All groups share one centre, and each spreads out both ways along 10 directions, with some noise.
Some rows, each with its group after it:
[-11  -8  -1  -3   5  14  16   8 -16  -3 -12  -5 -11  -1   7 -14] => P
[  5  -8  -2  12   6  13  10  12  -9  -3 -22   0 -15  -2  -1 -16] => Z
[  8  -3  13  14   0   9   7  18   0  -2  -7   2  -6   2 -23  -2] => V
[ -5   4  11  -1  -8   3  -5 -11   3  10   2   3  12   1   9 -10] => U
[-14   6  15   2  -5  -6   5   3 -10  -7   2  -2  -4   1  14  11] => V
[  6  -3  -6 -15  -2  10 -11  -9  15  18   1  14  16  12  -7   2] => Z
[-2  0  1 -5 -7  2 18  0 -2  7  3  3 -4 -5 -9 10] => V
[ -5   0  -5   4   1   9  -3  11  10   9 -15   9  11  13  -5  13] => Z
[ -6  -6   5  -7   3  17   7  21  -9   3   9 -12 -12   0 -10 -10] => P
[  0   9 -15  16   3  11  -1  10  -3   4 -10  -6  22   6 -12   3] => U
[ 23   1  -2   3  -3   8 -22   2  -5   1  -9  21  -2   4   5  -4] => P
[ 19 -10   5 -14  -6   9   7  -3   6  12  10   1  -4   0 -30  -1] => Z
[ -7  -6   4  -7  11  -2 -14  19  -2 -18  16   4 -16  -9   5 -24] => P
[ -9 -15 -17 -10   1  -4  10   9  -2   4 -16 -12  13   2   0  17] => V
[-16  -1   7   4  -3 -13   8   9  -1  -8   5  -8   9 -13  -1  -4] => V
[ -5   6 -10   3  15   7  -4   2  -5 -16   1   7  25  11 -19  -3] => U
[  6  -7  12  -1  -2   2 -11  16 -10  -9   2  -2   9   1  -9  -7] => P
[  1   0 -16   3  14  -3  -9  -6  15  -5  -4  10  -4   3   3  -6] => Z
[ -4  -3 -19  -5   8 -14   3  -2   4  -9   4   2  -6 -11   2   2] => P
[  2  11  -6  14  -3  10  -1   6  -4   7  -6   7   7  -3   1 -10] => Z
[ -1   4 -29  -2  12  -9 -16   8 -10 -15  10 -10   9  -7   8  -2] => U
[ 23   0  -8  -3  -3   1  -4  -5  -5  -3  -1  18 -10  -3  -6   2] => P
[ -7   8 -14  -3   3  -4  -6   4 -15 -12  10   2   5  -9  11  -6] => U
[  7  -1  -7   4  12  -1  -8  -5   2  -4   0 -12 -25   2  14  -1] => V
[  5   4   6  15   0  -9   0   3   4  -5  13 -12 -10 -14  -4 -12] => U
[-18   2  10   8   3  -1  -4  19  12  -7   1  20   7  -3  -3 -13] => Z
[ 13 -12   8  -1   3  -4  -9 -10   6  -1  -3 -17  11   2 -10 -14] => Z
[-17   6  -2  10  -1   9   2  22   8   9  -8   7   8   7  -3  12] => U
[-15  -6  -1  15  10   4   6  12   4  -6 -29   5  -6   4  13  -9] => P
[  7   5  -1  -2  -2   0   0  -1   2   0  11  11 -11  -2  -5   7] => P
[ 11   3  -6   9   2  10   1  19  -5  -1   8   1  -3 -11 -19 -18] => V
[-5 11  3 18  2  6 -9 24 10  5  5 -3  2  0 -7 -2] => V
[  9  -5  -4  -4   5 -14   3  -8   0 -14   4  -5   8   1 -18  14] => Z
[ -9  -3 -14   3  -2   4  16  10  -4   7 -13   0  -8 -10   8  -3] => V
[ -9   6 -10  19   9  -3 -20  13  19   3  -3 -17  18   5   0  -5] => U
[  6   5  16  -6  -6   9  -7 -14  -1   6   4  11  -4  11   7  -1] => P
[ 10   6   3   3  -2  -4 -13  -6   6   7  15 -18  -8   0   6   1] => Z
[-11  -4  -5   2  14  -2 -11   7  24  -4  -5  17  -5   6   3 -10] => Z
[  4 -11 -27 -20   6  15  -3  15 -18   1 -10  13  -1   3   4   1] => V
[-10 -16  -9 -25  11   3  -4  12  -5 -12  -5  14  12  12  -6   8] => U
[  5   4  -5  22  -3  10  13   8   7  15  -9 -14   5  -7 -16  -9] => U
[  1  11  -1  13  -2 -11 -14  15   2  -8   9   3  -1  -9   7   3] => P
[ -6  -1  -6 -16  -3   5  -1   6  -8   3   0  10   6   8   4  17] => V
[-7  5  8 -4  1 -3 -5 -1  5 -2 13  5 -7  2  7  0] => P
[-10  11   6   1  -8   7   3  -2   1  10   1  13  -9   2  16   3] => V
[ 16  10   8  23   3  15   9   4   1   1  -5   0  -7   8 -25   0] => U
[  3 -11   6  -4   0  -1   7   8  -2  -6  -6  -4   9   3 -19   8] => Z
[  4   2   8  19  -9   2   3   9  -4   8 -11 -16  -1  -7   5  -9] => U

New rows. What belongs after each?
[-17  -6   8 -15  -4   2   3   2  -9  -3   0  11   6  -6  16 -17] => U
[  9 -21  11  -6  -3   9   9   4  12  13 -14  -3   1   7 -21   1] => U
[ 21  -1  -7  -3  12  12 -15  -9   6   2  -1   2  -6  17 -11   3] => U
[ -7   8  -7   7   7  -8  -5   8   5 -10   9   3  -9  -6   4   0] => Z
[ -6   1   1  17   4  -9   2  16 -13 -19  -4 -14   6 -13   1 -11] => Z
[ -6  -1   3  10  -3   1   0   7 -11   1 -14 -15  10   2   9   3] => V
[ 23  -8  12   2   7  16  -9  17 -14 -15 -10   6  -8  17 -21   5] => V
[ -3  -9  19  -2  -1  -7  18   4 -14 -19   6  -8   3  -6 -18  -3] => P
[  6  -5  -5  -3   4  -3  -5  -1  21   4  -8  17   0  12 -13  18] => P
[ -2 -11 -14  -6   1   7  19  16 -13   3  -6 -18   4  -3 -17   7] => P
[ -3   5  12   4  -9   9   1  22  13  14  19   8  -3 -10 -19 -12] => Z
[  3   5 -10   5   1   8 -13  11   1   5  -8  12  -6   4  11   2] => P
[  2 -11  -4   4   9 -14 -11  20   3 -20  -3   3   4  -8 -11  -5] => P
[ 15  -8  -8  -4   1  -1  10   2  -6  -8  -4   6  -3  -5 -18   6] => P
[-19   2  -3  -8  -3   4  20   4  -1   8   4  -5  -4   4  -2  20] => P
[ 17  -6 -11   1   8   6   5   4   4   2  -4  -8 -19   5 -16   8] => V
[-13  -9   6 -14  -9  -9   1   7   4   6   6   1  -5 -11  15  -3] => U
[ -5  13   2  18   2   0  -4  18  -8 -10  -1   0  -3   1   4   9] => U
[ 17  -1   1  10   4  -1  10  -7  -8  -8 -10 -11 -12   5 -11  14] => Z
[ -3   2  -2   5  -7   6   5  18 -35  -7  -7 -14  22  -4  -2   3] => V
[ -5  -4 -19 -14   3  10  16   4  -6   6  -3   5 -11   2  -1  11] => P
[-18  -5   2  -3   5  13   3  22  -4   2  -5  -3  -6   7   5  -3] => P
[ -1  -9   7  -5  -1   9   9   4   9  12   0 -13   9  12 -23  12] => P
[ 10   4 -21   6  18   8 -13  -3  18   1   7  -4   3   6 -18 -11] => U
[  2  -4  -8 -13   4  -8  -5   1 -16 -11   8 -13 -11  -3  12   9] => Z
[ -7  -5 -12  -4   5   7  -8   3  -2   8 -19  -1  -8  13  23  11] => V
[-20 -10  11 -11  -1  -5   4  17   0 -13  -1  26   6  -5   0  -6] => V
[-16   3   8   4  -5  -5   6  -8   3   8  -1 -22  16   5   6  10] => P
[ 17  -8   3   4   0   0  10  -9  -5  -6 -12  -1   1  -1 -15  -5] => P
[  1   4  16  -2  -4   9  -8  13 -10  -7   7  19   6   3  -7  -7] => V
[ -5  -8   8   2   5  -5  -5  15  14  -6   0   2   7   3 -16   2] => V
[ 12  -4  10   7   3   6  -1   2  -6  -8 -10  -4  10  11 -19   1] => U
[ 14  -1   1   6  -9  22   4   7  -2  24 -11  -4   2   4 -12  -6] => Z
[ 10 -16  -8  -9   1  20   0   5   6  17 -18   7   9   7 -14 -13] => Z
[ 11  -2  -1   7  16  11 -17   1  13  -2  -4   2 -13  13  -5 -10] => U
[-14  -8  -5   6   4  -2   0   9  17   7 -19  -2  -3   3  12   0] => V
[ -9   9  22   6 -12   7  -6  15   0   6  10   9   7  -3   2 -10] => Z
[ -5  -6  22   4  -3   3   5  16 -11  -9 -15   5   4   8  -4   7] => U
[  8  -8 -16  -5   7   3  11   4  -9  -3  -5  -5 -20  -3  -3   5] => V
[ 18   4 -14   9  -1   3  -2   5   3  12   3 -11 -28 -11   4  -1] => U
[ -7   5  -7   4  -2  -4  -5  13  -1   3  11 -21   7  -7   3   2] => P
[ -9 -10 -17 -23  -1   7  18  15  -9   4  -1  17  -8  -5  -5   6] => U
[ 14 -11   1  -2   0   5  -3   4 -15   3  -3 -29 -13  -4   6  -9] => Z
[ -2  -5 -16   2   6   6  -9  16  -3   2 -14  -5   9   8   2   8] => U
[  7 -15  12 -10  -2   8  -1  -1   1   3  -5   3  12   1 -14 -19] => Z
[ -2  -9  21  10   1  -3   1   0  -1 -11 -18  -4  13   6  -6  -7] => P
[  2  -3  14   8  -1   7   3   7  11   5  -8   1   4  12 -19   7] => U
[ 13   2   6  17  -3   3   0  -1   4   8  -2 -14  -8  -5  -6  -9] => U
[  4 -16 -10  -3  11  -1  -5  15  16  -2 -10   0   4   6 -20   3] => P
[-10   3  14  14  -3   9  10  16 -13   3  -3 -23   3  -1   0  -8] => P
[-14  -9  13   4   7   1   2  13  20   1 -15   3   7  17 -15  15] => P
[ 23  -8  -6   0   8   4  -5   7  -4  -8   5 -12  -3  -2 -26  -9] => V
[ 13   0 -17   8  20  18  -3  -2  12   1  -3   3   0  10 -23 -17] => U
[ 24  -7  -5  -1   4  10   4  -1  -9  -2  -8  -3  -7   6 -20   3] => U
[ -6 -14   5  -8   4  23   5  15   9  17 -17  -1   4  22 -16  10] => P
[ 15   2 -11   1   2  13   9   7 -22  -6 -10   3  -2   5 -14  11] => U
